The rows come from 7 hidden closed curves, with some noise, and rows from the same curve form a group. Each curve winds through 8 dimensions. The rows are also pushed far along 5 directions, which tell nothing about the answers.
Known rows, each followed by its group:
[6,-6,3,-9,2,-21,-14,21,-5,10,-20,16,13,-18,-4,-16,8,20,-8,-9,25]
Q656
[-2,-22,12,-44,4,-18,-16,-7,-16,-2,-25,39,-7,-20,8,-17,24,7,-6,-15,12]
Q789
[10,10,-7,-1,3,14,-17,-20,4,-30,-2,-26,-12,24,17,3,22,-25,-2,-11,8]
Q531
[30,-1,3,-18,-2,-11,-17,18,11,-3,-10,3,-8,6,-10,-30,8,17,-5,24,25]
Q531
[-13,-4,2,31,-7,-7,15,-6,-43,12,-16,-22,34,9,10,-1,-18,-4,9,21,-4]
Q871
[-9,-13,-14,24,-1,-13,28,21,-7,17,11,1,20,-13,-9,4,-37,33,12,-3,14]
Q449
[18,13,-31,14,4,-10,24,36,-10,10,11,17,19,-11,1,-19,-40,43,13,10,15]
Q449
[-28,-4,4,3,-10,-8,1,-22,-18,4,-10,14,-2,-26,-4,6,-5,5,7,17,21]
Q531
[22,-17,7,-26,12,-20,-4,24,9,7,-10,26,5,-23,-6,-14,-4,20,-5,-5,5]
Q871
[-3,24,-33,21,20,15,1,1,14,-10,22,9,-2,3,3,15,-22,2,8,-22,-9]
Q789
[-4,-10,12,-43,24,-22,-32,-11,3,-13,-7,27,-30,-4,10,1,25,-4,-21,-42,17]
Q53
[34,13,8,-10,-22,-14,-18,37,-12,10,-16,7,3,-14,6,-35,3,32,-3,22,46]
Q984
[3,23,-13,27,-19,12,-14,-13,-29,-22,-14,-33,17,21,26,2,23,-22,-11,-6,12]
Q789
[-21,-18,0,-10,37,3,-3,-22,2,-16,18,-1,-12,8,7,24,3,-14,0,-35,-9]
Q656
[-1,6,-4,-7,4,-14,3,18,3,12,-9,11,5,-33,6,1,-9,19,7,-22,27]
Q656
[17,-8,5,-5,-14,-2,-12,-7,-10,-14,-19,0,13,1,0,-9,24,-5,-3,10,-3]
Q871
[18,34,-12,22,-19,-4,6,6,-43,-8,-5,-19,24,5,32,-30,1,15,19,23,20]
Q871
[17,1,4,15,-13,12,-15,6,11,-5,3,-23,3,38,3,-18,10,-21,-20,15,-17]
Q789
[-31,-4,-7,-15,23,-34,14,4,-25,17,-1,30,-1,-27,12,-3,-18,29,8,-33,27]
Q531
[-26,-5,9,-7,4,-6,0,-14,21,7,6,7,-23,-4,-14,30,1,-10,-11,-31,-6]
Q656
[29,5,13,14,-38,11,3,26,25,17,-6,-15,8,9,-17,-30,-2,-2,-8,56,-12]
Q656
[9,3,4,0,-4,-8,0,0,-30,-4,-14,-16,13,-4,5,-4,6,15,17,12,26]
Q531
[5,2,-5,-2,-10,8,1,-20,-20,-22,-8,-4,7,11,2,6,25,-11,2,5,-15]
Q449
[28,18,10,-11,-6,-5,-10,36,14,17,-6,11,0,8,-14,-33,7,11,-15,35,-10]
Q789
[-13,26,-24,21,-2,35,6,-15,11,-10,11,-9,-3,5,18,15,-7,-28,8,-12,-19]
Q449
[-3,-13,16,-2,-14,-15,18,2,-10,12,4,8,4,-23,-24,1,-5,27,12,33,9]
Q449
[0,-21,4,14,5,-8,22,19,3,20,-1,-16,21,-7,-7,4,-30,10,9,3,0]
Q984
[-9,-2,-11,38,-36,27,22,0,15,12,7,3,17,-16,-27,7,-19,3,11,42,-19]
Q449
[-11,-15,6,14,-10,-16,3,-6,-41,12,-31,-3,34,-7,4,-9,-4,5,4,20,9]
Q53
[11,23,-14,12,13,22,6,7,15,-9,17,-6,8,1,1,18,1,-8,9,-15,-31]
Q531
[-3,-23,34,-16,-13,8,-1,-4,14,15,-6,-6,-10,4,-6,-9,10,-23,-12,27,-19]
Q871
[14,-14,-2,0,-14,12,7,5,19,-8,13,-2,-3,13,-2,-4,4,-5,-5,-5,-21]
Q53
[-25,-3,-13,9,35,-4,7,-21,-2,-8,15,-12,-11,26,13,38,-21,-22,-5,-53,-20]
Q53
[17,4,16,-5,-16,3,-6,18,14,16,-5,5,-8,-17,-14,-2,-10,9,-4,29,11]
Q984
[-4,14,8,-9,-13,-9,-23,-13,-42,-13,-22,-11,10,13,32,-33,46,-7,-3,-2,21]
Q984
[-2,-1,-21,30,-3,-3,12,11,-3,12,-10,6,27,-15,-19,13,-31,17,6,12,5]
Q656
[25,48,-16,-24,22,-20,-24,24,-4,-13,9,3,-19,4,26,-32,22,34,11,-33,46]
Q53
[7,37,-25,17,17,21,13,16,24,-5,21,-12,4,12,7,32,-11,-19,-12,-38,-35]
Q789
[11,-9,34,-32,-24,-22,-6,-7,-25,-2,-11,7,-7,-5,-14,-26,40,17,-3,43,13]
Q449
[-18,12,-16,-2,19,2,-3,-14,-23,-14,13,12,0,4,19,1,11,-1,4,-25,-3]
Q656
[-6,-36,41,-37,6,-22,-12,-7,-6,11,-15,26,-13,-26,-12,11,5,0,-16,5,3]
Q531
[-13,-23,-5,22,0,19,12,-9,13,-6,24,-2,10,0,-25,15,-6,1,8,14,-23]
Q656
[8,5,-9,-32,25,-6,-5,-6,-7,-22,1,6,-14,9,20,6,19,-6,-2,-43,0]
Q449
[8,-3,-7,-17,11,-11,-3,23,25,9,10,40,-14,-12,-12,0,-17,12,-25,-14,-6]
Q789
[-20,-33,3,-11,16,-9,6,13,0,24,-12,18,10,-16,-22,12,-12,15,-3,-12,7]
Q871
[12,1,-10,15,-1,10,8,28,26,9,32,-3,-8,18,-27,-1,-21,21,-3,15,-5]
Q53
[-18,-8,8,17,-2,10,-9,-35,-18,-11,-11,-31,4,26,3,23,12,-34,-5,1,-13]
Q53
[7,6,10,6,-16,9,-2,-2,-11,-1,-3,-18,7,3,-6,-21,16,7,16,45,10]
Q656
[-3,-16,2,-16,25,-26,19,7,-22,3,4,18,8,-25,13,7,-23,17,2,-19,8]
Q449
[23,9,-14,6,7,-1,0,32,24,12,10,23,2,-3,-21,-13,-26,22,-6,23,-8]
Q871
[-12,-4,-17,23,-7,18,17,-19,-14,-8,-16,-15,31,3,-1,14,5,-17,15,3,-24]
Q531
[-9,12,-16,0,-2,-1,13,-8,1,-6,7,1,-16,0,13,18,-11,-2,3,-33,9]
Q656
[17,23,-13,10,4,2,-20,9,11,-14,2,-5,8,2,6,-10,17,4,3,-16,7]
Q53
[-8,-7,0,1,12,-4,17,21,13,20,23,15,-4,-17,-6,6,-31,18,2,-10,-2]
Q53
[-13,-12,22,-28,24,-3,-25,-14,19,-2,-4,2,-19,18,-4,8,35,-27,-17,-36,-27]
Q789
[14,30,-33,8,19,-14,-6,22,-22,-11,13,1,2,21,27,-22,-10,26,3,-28,28]
Q53
[26,20,-19,-4,11,-11,6,59,35,21,19,30,4,-12,-16,-27,-19,42,-3,-8,-2]
Q656
[-14,-40,4,20,-27,15,28,-17,6,5,6,-3,1,-16,-23,28,-31,-1,10,27,-5]
Q53
[-10,-8,12,10,-13,5,11,5,31,15,25,-4,-12,9,-30,7,-2,3,-3,10,-24]
Q531
[10,20,-30,-4,11,-8,-3,18,-7,-1,-16,28,18,-23,3,-25,-4,26,10,6,23]
Q531
[-22,-28,-6,7,-7,2,36,-7,4,11,12,24,1,-22,-6,26,-39,1,1,-10,-20]
Q984
[14,5,4,11,-24,15,0,2,13,1,-6,-8,3,-14,-20,0,-2,4,11,44,8]
Q984
[18,-11,0,6,-11,2,-7,14,18,-4,11,10,0,6,-9,-9,-4,4,-17,9,-8]
Q531
[-13,-17,-5,-3,8,-16,31,14,-1,23,9,25,2,-17,-22,11,-36,28,8,2,-7]
Q449
[13,-7,-8,17,-25,7,2,10,26,-3,11,-9,-5,23,-27,-3,1,7,-9,11,-6]
Q656
[18,-10,6,3,-29,20,-8,2,17,-6,-6,2,8,13,-10,-17,25,-17,-15,23,-31]
Q789
[3,18,-17,-9,26,13,11,2,33,-5,12,0,-16,6,9,30,-11,-23,-5,-48,-31]
Q656
[-12,-7,-4,17,-9,21,15,-25,4,-10,3,-21,-1,-4,-1,38,-10,-22,8,-4,-6]
Q789
[-9,-15,23,-32,10,-8,6,-3,32,12,24,18,-42,-3,-6,7,-10,-5,-12,-16,-13]
Q53
[-9,-20,11,5,-37,-8,3,-26,-17,-5,-21,2,10,-2,1,-9,18,-8,1,11,-7]
Q53
[4,3,-8,-10,13,-11,-8,8,-15,-1,-23,7,16,-12,19,-4,8,2,-4,-30,14]
Q656
[-15,-1,6,-33,36,-17,2,0,-12,10,-10,25,-7,-8,15,8,-2,-8,-8,-37,-16]
Q984
[13,16,-7,7,10,0,-10,4,13,-16,17,-10,-1,15,14,2,11,-6,-6,-33,-13]
Q871
[-25,-19,9,-24,9,-28,-4,-14,-28,1,-18,18,3,-19,8,-2,20,12,2,-30,21]
Q984
[13,15,-14,-8,-5,-1,-7,1,-23,-10,-23,11,10,-9,5,-7,14,11,6,6,20]
Q789
[4,22,-16,-1,2,6,-13,-17,-32,-26,-3,-9,-8,6,38,-5,7,-5,7,-7,33]
Q53
[24,34,-7,24,-20,33,-11,-7,4,-19,-2,-34,8,20,0,-7,25,-18,12,36,-9]
Q871
[3,28,-19,32,-6,-2,-9,8,-30,-1,-8,-10,21,14,9,-9,-9,9,-1,13,16]
Q984
[18,-1,-17,25,14,8,14,28,13,-1,34,6,14,-11,-3,27,-36,19,3,-28,-15]
Q531
[-12,-6,-13,-4,32,-8,13,12,26,4,29,12,-10,3,8,16,-18,1,-9,-61,-18]
Q984
[30,2,3,20,-25,16,0,5,27,-13,12,-23,9,7,-12,-3,13,-5,5,17,-18]
Q871
[6,-8,12,-10,-12,-11,12,-1,-37,2,-17,1,16,-12,11,-19,6,10,9,29,9]
Q449
[-26,-33,3,-9,-12,-17,28,-17,-42,14,-23,28,11,-40,7,12,-30,12,11,9,18]
Q984
[21,-7,-28,29,-10,17,13,19,8,-1,-3,4,33,-17,-11,-5,-27,19,20,22,1]
Q789
[-18,-31,8,-8,4,6,2,1,6,15,-12,3,7,1,-21,13,4,-8,-7,-5,-12]
Q871
[-4,-35,33,-53,20,-22,-1,19,30,28,3,37,-34,-22,-15,-7,-11,9,-18,-8,2]
Q871
[-27,-21,-7,1,18,4,20,-14,29,4,21,18,-22,-16,-15,57,-37,-13,-13,-38,-20]
Q789
[5,13,5,-11,-25,1,-10,-16,-45,-9,-28,4,2,4,26,-18,20,-10,-4,20,13]
Q984
[35,23,-7,3,-34,14,-16,19,23,-9,7,12,-5,7,-29,-34,26,21,-2,51,2]
Q449
[-14,-35,7,-15,18,-30,-4,11,-8,21,-12,33,8,-19,-12,-11,-13,30,1,-13,15]
Q789
[-6,3,18,5,-4,6,-17,-21,-24,-5,-18,-9,11,-3,4,9,17,-21,-3,21,-6]
Q531
[-11,-14,10,-10,-8,6,-9,-39,-13,-21,-17,-19,-10,7,11,11,22,-27,1,-1,10]
Q531
[-32,-35,7,-13,-7,-17,0,-29,-33,0,-24,20,-1,-21,7,12,-5,0,-5,-9,29]
Q449
[-13,-11,2,26,-26,1,20,-19,-30,-3,-5,-9,26,-9,12,6,-4,-6,9,7,-12]
Q871
[25,4,-2,15,-7,6,-13,25,38,2,14,-12,-7,23,-33,-10,-2,14,-8,22,3]
Q871
[-1,-22,18,-22,14,-6,-11,0,28,4,11,3,-27,27,-3,2,5,-22,-29,-25,-27]
Q789
[24,16,15,-11,1,18,-11,3,11,-10,13,-4,-10,24,-2,3,27,-20,-11,3,-44]
Q531
[8,16,7,-6,23,4,-13,5,20,-3,17,-23,-16,52,5,-1,17,-25,-18,-26,-37]
Q871
[-41,-8,-12,-6,33,-2,6,-14,-2,12,-9,23,2,-18,5,35,-16,-13,-1,-52,-10]
Q449
[16,29,-15,-15,24,-14,-26,14,-21,-8,-10,16,-3,1,35,-32,-2,7,-12,-5,32]
Q449
[-33,-13,-12,26,-1,16,18,-39,-2,-12,5,-24,-1,23,5,51,-8,-38,-5,-40,-30]
Q656
[15,-8,-2,-9,-11,12,8,-3,30,-13,11,-1,-16,0,-13,-5,4,-1,7,14,-6]
Q984
[-11,1,0,10,8,-16,11,-11,-14,2,-12,-19,13,-14,17,11,-10,1,22,-25,13]
Q53
[-4,22,11,-29,17,-24,-22,8,-10,8,-4,22,-20,-5,12,-21,12,11,-11,-7,22]
Q984
[-16,-20,4,2,-7,-12,24,16,12,30,14,35,-4,-27,-20,10,-39,22,-7,4,-8]
Q984

New rows. What belongs after each?
[-3,29,7,-3,-13,4,-26,-21,-34,-14,-14,-21,-3,27,24,-31,49,-7,13,9,15]
Q789
[-20,-5,-16,4,15,-12,26,-7,-19,2,0,2,17,-19,9,2,-14,16,26,-12,10]
Q984
[-9,-12,-7,10,1,-8,10,6,-11,8,3,6,2,-14,12,15,-35,9,-4,-19,20]
Q984
[-6,7,7,2,-19,5,-2,-28,-41,-13,-30,-30,7,0,21,9,18,-20,7,14,26]
Q789
[32,20,-18,41,-10,25,11,18,41,-3,17,-33,14,19,-22,3,-17,0,17,25,-24]
Q53
[6,-15,1,-5,-7,-5,3,7,-7,6,-8,8,8,6,-6,-22,0,13,8,14,-2]
Q789
[-6,-2,-9,-4,22,-5,15,-2,-19,-3,9,8,3,-1,33,12,-21,-8,-2,-36,-11]
Q531
[24,36,-12,10,5,10,-16,12,10,-9,-2,-19,-3,23,23,-14,-2,-19,-12,1,0]
Q656
[-13,-16,10,-7,-10,20,3,-44,0,-25,9,-15,-21,34,5,32,27,-46,-13,-24,-43]
Q531
[-10,-42,20,16,-43,-2,28,-15,35,14,2,8,3,-13,-40,11,-11,-4,1,21,-42]
Q53
[16,2,0,12,-28,10,-4,-6,-20,-14,-20,-34,17,16,15,-17,23,-10,8,18,16]
Q656
[-12,-31,16,-1,-18,7,14,-5,25,16,1,21,-7,-9,-32,21,-11,-13,-22,17,-36]
Q789
[-13,-10,-10,-11,2,-17,-4,-11,-11,-7,-8,19,-14,-11,7,11,-8,8,-9,-27,28]
Q656
[-8,11,0,7,34,-8,-1,2,6,4,15,-14,-5,23,12,14,-13,-15,-9,-34,-21]
Q871
[-18,-4,10,-42,8,-18,-18,-30,-27,-18,-18,19,-16,-5,25,-10,44,-9,-6,-33,16]
Q984
[24,16,-6,3,-12,-5,-5,27,-3,-1,13,6,4,7,8,-34,7,22,-3,9,9]
Q531
[-27,-15,6,-17,15,-30,6,6,19,24,5,35,-22,-33,-24,25,-25,24,-9,-32,18]
Q656
[25,36,-10,-1,30,3,-17,36,25,1,19,-13,-2,24,17,-27,9,4,-1,-27,-7]
Q789
[28,28,-12,6,-2,20,-10,16,24,-6,14,-8,-6,41,-7,-23,13,-7,-4,19,-34]
Q789
[4,9,-38,29,16,-4,21,35,22,11,18,8,18,-7,-18,17,-41,31,6,-33,0]
Q656
[-3,-20,6,4,22,-14,19,8,38,16,10,-5,-1,-3,-11,21,-31,-4,3,-30,-29]
Q53
[-32,-18,-10,14,23,4,14,-35,-13,-9,-10,-21,10,-5,10,46,-17,-24,11,-35,-1]
Q531
[4,0,-20,30,-26,-21,13,8,-19,4,-14,16,32,-30,4,-20,-24,34,17,12,23]
Q53
[-9,0,-4,6,21,5,1,-4,11,-1,3,-9,6,-8,-7,29,-1,-5,10,-28,-9]
Q53
[11,23,-30,60,9,33,11,2,21,-12,16,-48,29,21,-3,30,-20,-19,19,-6,-29]
Q53
[18,20,12,-9,-7,12,-22,7,5,-8,11,-18,-16,38,14,-29,33,-16,-14,10,-8]
Q53
[12,-9,22,-18,-11,-2,-21,0,1,4,-16,3,-5,-3,-7,-39,24,10,13,40,16]
Q789
[-3,-6,5,-4,-28,-15,-7,5,0,8,-1,24,-10,5,-21,-32,7,21,-13,35,11]
Q531
[-3,-35,11,-10,1,-20,7,2,40,8,17,15,-27,-9,-24,13,-24,13,-8,-19,3]
Q53
[-15,-11,18,-29,0,-11,-16,-34,8,-14,-7,11,-25,4,11,9,35,-26,-13,-40,-18]
Q53
[-8,-27,27,-16,1,2,9,-9,30,14,1,-3,-22,7,-16,16,-11,-28,-17,7,-31]
Q656
[-3,11,7,-17,0,-6,-3,-22,-20,-9,-12,-1,-15,-8,20,-2,6,-5,13,4,19]
Q53
[-5,-20,36,-20,-6,10,-9,-24,4,4,-26,-15,-9,12,-11,22,25,-41,-14,9,-30]
Q984
[-24,-18,-5,18,-8,26,22,-32,-24,-8,-4,-16,12,-8,2,39,-11,-19,19,7,-6]
Q53
[-4,3,6,2,-11,-3,2,1,0,11,-20,-3,5,-20,7,5,-9,-8,-3,1,10]
Q656
[13,-6,16,-19,-5,-3,-5,-3,13,-17,19,-1,-17,17,-9,-3,30,-4,-16,-3,-16]
Q449
[23,20,-7,-22,6,4,2,27,46,2,24,21,-24,-8,-14,-17,3,20,3,-1,-5]
Q531
[-23,-19,10,-12,-9,-6,17,-11,-9,10,4,21,-5,-10,-8,1,1,6,1,5,-11]
Q656
[-8,-16,11,-21,7,-12,-1,-1,-8,12,-21,21,-3,-23,-14,29,-8,6,-5,-15,7]
Q984
[-6,-2,-3,13,-12,-4,12,3,-24,4,4,2,15,-5,13,-8,-7,9,4,0,2]
Q531
[-12,-12,26,-26,-12,-9,-5,-12,-1,6,-21,2,-9,-22,-1,3,26,-7,0,-8,13]
Q656
[-8,0,2,13,-7,12,16,1,28,9,16,-17,-1,21,-22,4,6,-9,3,4,-34]
Q531
[0,9,13,-21,-13,-15,-10,2,-9,8,-4,13,-20,2,-9,-26,18,20,3,22,20]
Q789
[7,32,-37,43,2,15,18,19,13,-2,25,-11,19,0,-6,0,-25,20,22,6,-1]
Q984
[10,5,-18,-25,8,-20,-1,26,12,9,-14,47,1,-34,-13,-35,-6,39,5,14,29]
Q531
[-10,-4,-14,-5,24,12,-2,3,2,-1,5,7,-5,12,18,7,-15,-18,-15,-26,-9]
Q871
[20,10,-15,-12,21,-21,-17,32,21,3,-6,11,-1,-8,-15,-25,-2,36,3,-2,39]
Q531
[14,-12,20,-14,-18,6,-20,3,12,-4,2,11,-5,10,-35,-32,40,12,-5,51,-8]
Q656
[-31,-1,-7,-8,14,9,12,-29,-14,-8,10,5,-20,2,27,27,-12,-25,-1,-33,-7]
Q871
[28,11,0,-14,-19,9,-18,10,-11,-13,-8,1,-5,2,-6,-28,26,18,6,39,31]
Q53
[12,10,4,1,5,10,-17,-5,15,-9,5,-17,-17,26,5,-7,4,-20,-10,9,-5]
Q789
[-15,-1,10,-39,20,-8,-1,-8,17,2,-5,19,-19,-23,-1,4,20,-3,6,-27,2]
Q531
[11,19,-1,-13,24,-7,-1,16,11,2,6,-12,-15,13,10,11,-6,-6,-13,-27,1]
Q789
[14,14,-11,23,-15,11,-5,7,8,-11,3,-21,6,13,-1,9,-1,-8,-14,1,6]
Q789
[23,0,6,-32,9,-23,-14,17,-15,1,-13,21,-8,-5,11,-32,3,21,-6,10,28]
Q531
[-31,8,-9,-13,36,-17,0,-14,-24,1,6,10,-10,-5,26,9,-5,9,16,-53,17]
Q789
[35,27,-11,-7,1,7,-3,24,19,-11,12,-11,0,27,6,-45,23,6,4,12,-11]
Q984
[17,9,-20,18,1,14,7,17,12,-8,18,-8,13,-15,1,-7,-11,20,20,8,19]
Q656
[-19,16,-11,14,0,-10,9,-2,-39,8,-27,-5,29,-32,32,8,-11,2,14,-21,28]
Q656
[1,-5,-7,6,-16,-14,-4,3,-21,-3,-1,3,3,13,0,-23,3,21,-4,13,26]
Q656
[13,6,-15,-18,10,9,-18,-4,21,-25,20,12,-30,23,0,5,17,-5,-15,-32,-4]
Q53
[-22,-18,11,-40,14,-27,-9,-4,-29,13,-20,45,-13,-18,13,-12,0,9,-17,-13,19]
Q871
[35,32,-22,13,11,0,-1,20,48,-11,27,-10,-15,34,-2,-12,-11,2,-2,-20,-24]
Q53
[26,26,-22,20,15,16,2,23,20,-5,10,-6,19,5,-4,2,-7,1,6,-2,-26]
Q871
[3,11,-4,-23,7,9,1,-16,16,-22,27,2,-39,24,14,10,15,-17,-6,-33,-17]
Q531
[11,17,-7,-12,3,-10,-3,10,5,-5,5,4,-5,-1,-5,-30,19,25,15,9,18]
Q984
[6,23,-24,35,-9,15,-4,0,-10,-17,1,-28,15,14,17,14,-3,-15,-10,-13,9]
Q789
[16,-8,29,1,-24,19,-12,1,41,7,5,-6,-9,10,-43,-3,21,-14,-12,51,-36]
Q531
[-3,-16,-6,10,18,-37,14,22,-5,23,-9,12,21,-27,-1,-3,-46,32,10,-14,22]
Q53
[-1,-22,2,-16,23,-10,9,25,43,17,19,30,-12,-2,-20,8,-20,3,-23,-31,-32]
Q656
[-13,-25,24,-6,-20,6,14,-2,23,19,-4,7,4,-2,-41,10,18,-8,-4,17,-45]
Q656
[-1,18,4,-26,39,-14,-7,7,5,1,4,-8,-23,14,20,18,2,-15,-17,-52,1]
Q789
[28,17,11,-6,-29,-1,-11,14,-17,-3,-17,-21,11,3,5,-42,36,19,19,37,27]
Q53
[-3,11,-21,21,-8,-6,-9,-14,-31,-18,-15,-1,24,-10,30,-7,4,0,7,-19,19]
Q53
[-5,-12,-8,29,15,12,20,2,31,7,12,-18,13,-5,-27,40,-31,-3,15,-11,-25]
Q53
[11,32,-16,-9,14,-14,-15,15,-6,-3,-12,8,-3,-20,31,-9,-5,9,-3,-32,40]
Q656
[-20,-16,-15,40,-18,26,25,-38,-30,-19,1,-26,23,14,11,40,-9,-30,9,-8,-30]
Q531
[-4,20,-23,-11,23,18,-1,-11,26,-17,6,6,-11,13,11,4,15,-29,-3,-30,-31]
Q531
[-8,17,-11,1,4,9,5,-7,38,-6,24,-2,-32,13,-6,30,-4,-14,-9,-38,-16]
Q656
[12,13,-5,-4,8,-4,-21,6,18,-11,3,3,-3,0,1,-6,18,4,-3,-23,3]
Q53
[10,2,10,-36,18,-32,-18,33,15,17,8,30,-21,-9,-13,-36,10,47,5,-13,31]
Q789
[-7,8,-12,1,22,-5,-4,12,-37,2,-1,4,14,4,22,-5,-5,10,-1,-18,16]
Q53
[3,40,-37,4,34,8,-6,14,11,-9,22,4,-10,32,18,1,-5,-4,-7,-49,-15]
Q449
[-15,-10,-4,-3,9,18,8,-30,10,-19,20,-9,-27,13,13,35,-9,-30,-4,-31,-15]
Q53
[-9,15,0,10,0,5,-8,-12,-6,-3,6,-10,-15,21,9,16,-6,-18,-14,-8,-5]
Q984
[15,-6,8,-31,7,-8,-11,35,35,16,14,28,-27,-9,-12,-26,-5,24,-13,1,19]
Q871
[9,1,-11,31,-5,6,9,10,-32,-4,4,-4,36,-19,9,17,-19,16,13,-1,4]
Q531
[5,3,-3,19,-3,25,-2,-5,19,-3,9,-16,-3,31,-7,6,-9,-28,-12,22,-31]
Q871
[13,-1,22,-40,-3,-22,-10,29,18,20,-10,34,-13,-27,-26,-15,20,26,-14,4,11]
Q789
[12,19,-2,-2,3,11,-19,10,-19,-9,1,-14,5,31,17,-22,28,-7,-10,2,-2]
Q53
[3,-25,14,-47,11,-18,-4,8,5,7,-7,46,-15,-32,-12,-16,6,21,-2,8,11]
Q656
[7,35,-23,19,16,21,-4,15,-2,-9,17,-17,14,8,19,2,5,-2,11,-21,-4]
Q53
[-17,7,3,18,-17,5,15,-10,-26,12,-22,-15,25,-12,19,7,-3,-19,7,2,-8]
Q656
[-4,-24,21,2,-31,5,11,-4,12,10,-11,-8,8,-26,-22,5,10,3,10,24,7]
Q656
[-27,-22,-13,9,26,-18,29,7,1,16,28,10,-4,-2,-8,23,-47,22,3,-32,2]
Q656
[3,-11,1,17,-28,15,15,-12,-24,-4,-18,-24,23,8,6,-6,4,-9,16,28,-3]
Q789
[12,5,-11,14,7,2,18,34,44,22,14,6,0,-14,-9,9,-44,5,-6,-11,-12]
Q656
[-5,2,-9,8,1,7,2,-1,18,4,12,19,-7,-7,-19,10,-15,6,-1,7,-10]
Q789
[0,0,-24,12,15,18,0,8,-7,-5,-9,-10,20,-1,16,8,-11,-7,6,-16,11]
Q871
[8,26,1,-10,-1,-10,-20,2,-22,-5,-5,-2,-13,18,26,-24,8,-4,-17,4,23]
Q789
